There are 8 hidden switches. A switch that is on adds its own fixed numbers to the row, and there is some noise. The rows also spread widely along 11 directions, which tell nothing about the answers.
In the rows, zero is written as 128.
Known rows, each followed by its switches (1 for on, 0 for off):
[132 140 143 127 159 119 132 108 131 172 106 106 109 122 135 136 113 134
 115 143 109 150 111 143 150 113 135 119 133 136 120 153 129 120 106 165
 128 128 129 124 141] -> 1 1 0 1 0 0 0 1
[138 147 120 110 143 127 125 117 151 151  90 119 114 127 134 136  74 147
 157 132 107 157  93 149 128 149 146 133 148 117 128 174 117 131 117 153
 130 133 126 115 122] -> 0 1 0 0 0 1 0 1
[ 97 147 152 109 105 122 149  72 125 143 106 120  98 178 145 187  45 136
 158 120 111 133  78 138 151 135 142 125 164 105 158 164  72 116  86 122
 158 156 123 110 146] -> 0 1 0 0 0 0 1 0
[170 119 120  92 133 133 144 146 153 139  61 107 162  84 118  76 119 140
 134 121 104 134 148  85 189 161 166 150 164 131 118 154 114 157 154 179
 144 102 129 105 116] -> 0 0 0 1 0 1 0 1
[ 78 115 173 127  74 121 128  84 103  90 127 134 121 107 123 141 152 116
 141 104 158 106 127 104 179 142 112 123 110 111 143 109 100 139  79 152
 180 162 115 152 141] -> 0 1 0 0 0 1 1 0
[128 127 144 111 141 129 136 114 116 150 115 127 112 115 136 140 122 147
 106 151 107 137 113 142 163 107 148 115 136 129 118 147 141 146 122 162
 133 136 135 115 152] -> 0 1 0 0 0 0 1 0
[121 196 149  95 113 100 127  95 170 127 111 120 118  94 135 133 101 144
 156 128 115 127  98 102 134 158 122 140 128 128 139 171 111 111  85 160
 135 157 101 130 100] -> 0 1 0 0 0 0 0 1
[104 104 138 112 105 119 119  99 124 109 138 146 107 160 143 192 123 131
 124 141 114 133 115 150 141  98 103 112 103 103 120 126 135 156 105 122
 147 183 147 131 142] -> 0 0 0 0 0 1 1 1
[128 123 149 116 155 109 128 116 151 160 115 117 104 106 132 139 136 151
 102 148  96 158 108 135 157 104 131 118 125 128 109 165 150 132 103 173
 130 156 117 118 153] -> 0 0 1 1 1 1 1 1
[124  86 157 140 124 133 117 124  88 104 122 134 147 105 120 124 178 112
 118 117 147 123 161 124 160 109 113 120 100 130 124  88 133 167 135 153
 155 121 143 144 142] -> 1 1 0 0 0 0 0 0
[130 173 150 130 149  99 132 115 125 153  91 115 119 105 102 143  95 104
 149 112 119 137 104 150 139 152 126 122 144 133 162 181  84 149 121 144
 145 139 117 126 142] -> 0 1 0 0 0 0 0 1
[103 123 128 121 111 123 102 119 156  77 133 143 106  95 122 165 126 173
 173 125 127 170  98 154  97 150 117 135 109  98 121 165 158 145  90 158
 147 170 111 131 141] -> 0 0 1 0 1 1 1 1
[126 108 150 162 140 136  87 147 128 138  84 128  93  95 119 105 118  60
 117 108 126 125 120 203 126 148  98  83 129 129 158 156  90 136 127 123
 111 182 108 152 128] -> 0 0 0 0 1 0 1 1
[140  80 139  97  73 149 128 115 174  80  68 124 163 115 136  92 113 137
 150  89 108 111 170  74 201 140 152 163 173 124 132 107  87 133 123 163
 149 155 106 114 106] -> 0 1 1 1 1 0 0 0
[157 159 145  74 173  82 137 122 119 135 122 133 151 104 145 170 138 172
 160 161 108 165  89 111 125 130 114 121  82 107 117 179 167 214 136 181
 166 111 150 110 131] -> 0 1 0 0 1 1 1 0
[122 150 147 131 133 136 117 125 133 148 120 119 113 120 140 132 100 108
 136 133 133 129 107 137 122 149 114 106 110 119 137 134 115 115 110 138
 125 125 127 145 103] -> 0 0 0 0 0 0 1 0
[116 130 155 123 120 117 130  98 138 126 117 119 133 111 116 137 130 129
 130 112 118 137 145 103 168 116 127 138 135 141 131 124 115 120 108 162
 152 139 113 129 142] -> 0 1 0 1 1 0 0 0
[107 101 153 140 108 118 114 108 133 100 109 133 129  81  94 115 175 113
 117  96 125 132 172 125 181 109 120 140 137 141 130 120 115 134 116 160
 154 174 106 138 159] -> 0 1 0 1 1 1 0 0
[135 104 139 144 131 128 117 121 148 114  92 118 126 127 111 118 120 118
 142  97 114 157 156 150 127 130 124 138 167 126 145 152 102 120 139 126
 133 156 112 113 147] -> 1 0 0 1 0 0 1 0
[148 208 109  94 145 125 115 166 156 146  78 124 113  28 127 110  86 113
 165 139 116 129  74 156 137 234 144 102 125 111 145 214 111 196 115 187
 141 142 123 135  84] -> 0 0 0 1 1 1 0 0
[133  95 179 132 154  98 130  92 122 124 100  99 132 113 136 108 159 172
 166 110 143 188 110  94 122 126 112 143 119 113 127 170 143 122  95 177
 176 107  99 118 167] -> 1 1 0 1 1 1 1 1
[137 146 126 120 156 127 136 102 169 202 132 108 142 162 125 179  70 127
 107 135  82 155 157 101 170  79 139 144 122 154  97  93 132  73 124 154
 107 101 142 136  93] -> 0 1 0 1 1 1 0 0
[130  79 105 128 140 126 119 124 140  75 104 144 114 146 101 153 119 188
 174 110 108 204 130 184  79 114 143 156 179  99 129 187 147 154 150 120
 145 162 124  82 197] -> 0 0 0 0 0 1 1 0
[161 101 165 119 168 101 122 113 139 153  92 105 153 142 152 138 130 137
 145 123 111 165 120 105 146 114 104 122 105 115 124 146 125 155 125 166
 151 117 131 122 120] -> 1 1 1 1 1 1 1 1

New rows, each followed by its switches (1 for on, 0 for off):
[142 117 143 112 139 124 115 108 164 123 115 124 128 131 148 118 126 168
 142 130 114 165 128 109 112 101 121 144 126 129 111 135 154  96 115 152
 120 131 109 117 122] -> 0 1 0 0 1 0 0 0
[130  93 158 136 150 122 136 127  83 111 115 127 142  96 108 115 175 160
 136 127 147 155 125 129 140 118 138 129 121 126 130 132 151 177 131 176
 167  93 133 116 188] -> 0 1 1 0 0 0 0 0
[125 126 162 137 114 106  99  97 153  79 111 128 142 141 126 142 119 111
 193  81 143 143 131 126  91 152  71 130 110 105 160 140  94 122 112 110
 147 163 103 143 103] -> 0 1 0 0 0 0 1 1
[125 174 104 109 105 148 132 144 148 151  72 116 113  70 107 124  59 100
 147 119 110 110 106 145 185 211 170 122 167 120 148 174  72 154 116 167
 139 142 124 134 101] -> 0 0 0 1 0 1 0 1
[134 152 150 166 168 131 106 151 135 173 105 104 116  73 111  89 130  98
 126 120 151 148 107 148 112 170 111 106 100 134 135 143 123 108 116 164
 113  94 116 160 104] -> 0 0 1 0 0 1 0 1
[101 179 125 113  94 111 114 119 137  65 131 148 127  39  92 156 146 151
 178 114 139 137 125 135 133 179 129 149 113 115 139 162 131 178 100 178
 170 167 117 141 126] -> 1 1 0 0 0 1 0 0
[149 143 126 119 139 146 122 125 158 161  64 115 112 133 152  96  60 122
 160 118 122 140  93 141 126 175 142 121 157 113 144 164  86 113 118 143
 117 123 120 123  88] -> 0 1 0 0 0 1 0 0
[103 136 129 113  86 150 113 127 146 110 106 130  99  81 142 123 121 120
 135 130 134 105  95 140 168 183 132 105 119 104 128 141 116 150  73 168
 143 170 122 150 102] -> 0 0 1 1 0 1 0 1
[161 141 148 112 153 105 140 112 162 157  89 109 156 128 125 120 114 149
 137 116 105 155 137  92 154 114 138 158 146 135 128 146 109 122 138 163
 133 113 121 105 116] -> 1 1 1 0 0 1 0 0
[115 116 172 128 135  96 127 107  96 137  99 127 111 142 136 146 148  71
 113 118 128 113 110 151 163 126  86  81 119 108 161 155  79 184 112 121
 169 181 141 132 157] -> 0 0 0 1 0 1 1 0
[154 155 134  97 141 106 137 121 175 138  85 107 144 109 123 142  80 161
 175 115  95 167 112 102 143 164 148 154 158 115 139 192 104 146 124 171
 155 128 114  99 120] -> 1 0 1 1 1 1 1 0
[101 125 143 118 115 142 132 107 118 132 134 121 112  91 127 152 105 172
 147 140 131 151 100 119 151 139 158 134 117 123 111 135 155 115  89 187
 151 105 114 133 149] -> 0 1 0 0 1 0 1 1
[132 100 122 104 134 137 128 147 102 114 125 136 128  76 129 140 165 152
 111 162 119 138 122 140 171 136 144 108  99 110  95 137 177 209 132 189
 157 127 156 127 153] -> 0 0 0 1 0 1 1 1
[166 137 157  98 137 103 124 119 159 133  59 116 158 119 143  96 107 110
 169 100 117 130 123  87 145 160 108 134 134 118 156 163  78 154 136 146
 146 139 114 119  85] -> 0 1 0 0 1 1 0 0
[132 154 110 139 153 134 106 118 176 179 129 132 105 150 120 169  79 110
 105 136  88 153 143 175 128  90 126 126 129 145 109 117 126  82 129 126
  77 156 138 141  94] -> 0 1 0 0 0 1 0 0
[125 111 144 116 118 116 132 111 134  99 123 130 147 110 109 142 149 160
 136 119 119 144 146 110 157 110 137 153 130 129 118 124 139 147 123 166
 150 132 125 119 154] -> 0 1 1 0 0 0 0 1
[101 155 149 169 133 127 104 120 155 125 162 117 113  46  79  97 178 136
 110 115 149 158 161 123 104 120 109 152  97 162 107 106 174  43  98 166
 100 116  88 164 131] -> 0 0 0 0 0 0 0 1
[118 125 114  93 123 107 113 116 151  73 147 160 128 108 120 195 161 182
 136 150  95 164 134 155 140 101 125 137 113 110  99 150 179 197 123 168
 152 189 144 111 153] -> 0 1 1 1 0 1 1 0
[158  61 139 135 129 131 108 157 120 106  82 135 154  89 109  98 179  94
  99 107 114 125 191 140 178 113 118 122 128 129 124 113 122 184 179 146
 131 155 139 129 135] -> 1 0 0 0 0 1 1 1
[124  71 161 156  96 169 102 123 140 132  83 106 137  99 141  60 138  80
 112  92 148 102 167  99 185 142 116 117 121 140 124  67 100  80 105 158
 120 124 101 169  84] -> 0 1 0 1 1 0 0 1
[165 100 161 144 166 106 111 138 133 130  65 109 151  95 109  70 161  93
 133  95 122 146 153 136 142 138 107 117 143 134 150 160 100 155 161 146
 137 134 106 121 139] -> 0 1 0 1 0 0 1 1
[105 164 145 132 139 122 137 105 118 164 130 123 110 136 113 193  76 124
 133 135 114 139  99 155 155 129 143 116 132 126 143 143 103 138 111 150
 145 127 135 126 143] -> 0 1 1 0 0 0 1 0
[116 145 124 160 133 136 136 129 121 142 137 116 152 123  51 173  87 103
 144  91 123 147 180 126 141 128 145 160 145 152 143  97 101 102 153 129
 136  80 132 137 141] -> 0 0 0 0 0 0 0 0
[149  97 136 115 143 131 128 112 150 158  74 109 129 160 152 133  88 136
 136 124 100 148 111 134 165 127 142 121 154 110 124 150 102 141 126 150
 135 138 131 112 123] -> 0 1 1 1 0 1 1 1
[125  88 124 111  79 149 112 126 163  55 114 135 151 111 124 119 135 160
 161 104 131 131 154 100 134 142 134 160 132 111 119 102 137 130 119 148
 140 142 117 126 113] -> 0 0 1 0 0 0 0 1
[128 156 159 131 147  89 134  97 141 140 131 105 141 140 119 145 133 120
 155 108 138 154 127  92 108 128  89 136 103 122 139 138 118 109 105 131
 157 112 126 136 123] -> 0 0 0 1 0 1 0 0
[157 138 114 104 154 100 121 134 150 124  98 142 147 120 101 173 117 117
 135 124  78 149 156 158 159 121 128 129 148 124 134 165 114 202 172 142
 140 172 147 106 133] -> 0 1 0 1 0 1 1 0
[122 126 136 132 115 141 124 115 150 149  94 112 111 120 129 107  96 116
 131 114 127 130 122 120 150 146 134 130 143 124 134 131 102  89 103 140
 123 133 115 138 111] -> 0 0 0 0 0 1 0 1
[ 88 102 139 142  95 175  92 105 132 121 103 127  52 114 186 105 109 141
 137 141 152 138  66 185 122 167 127  85 124  88 121 150 128 103  44 160
 130 179 113 152 115] -> 1 1 0 1 0 1 1 0
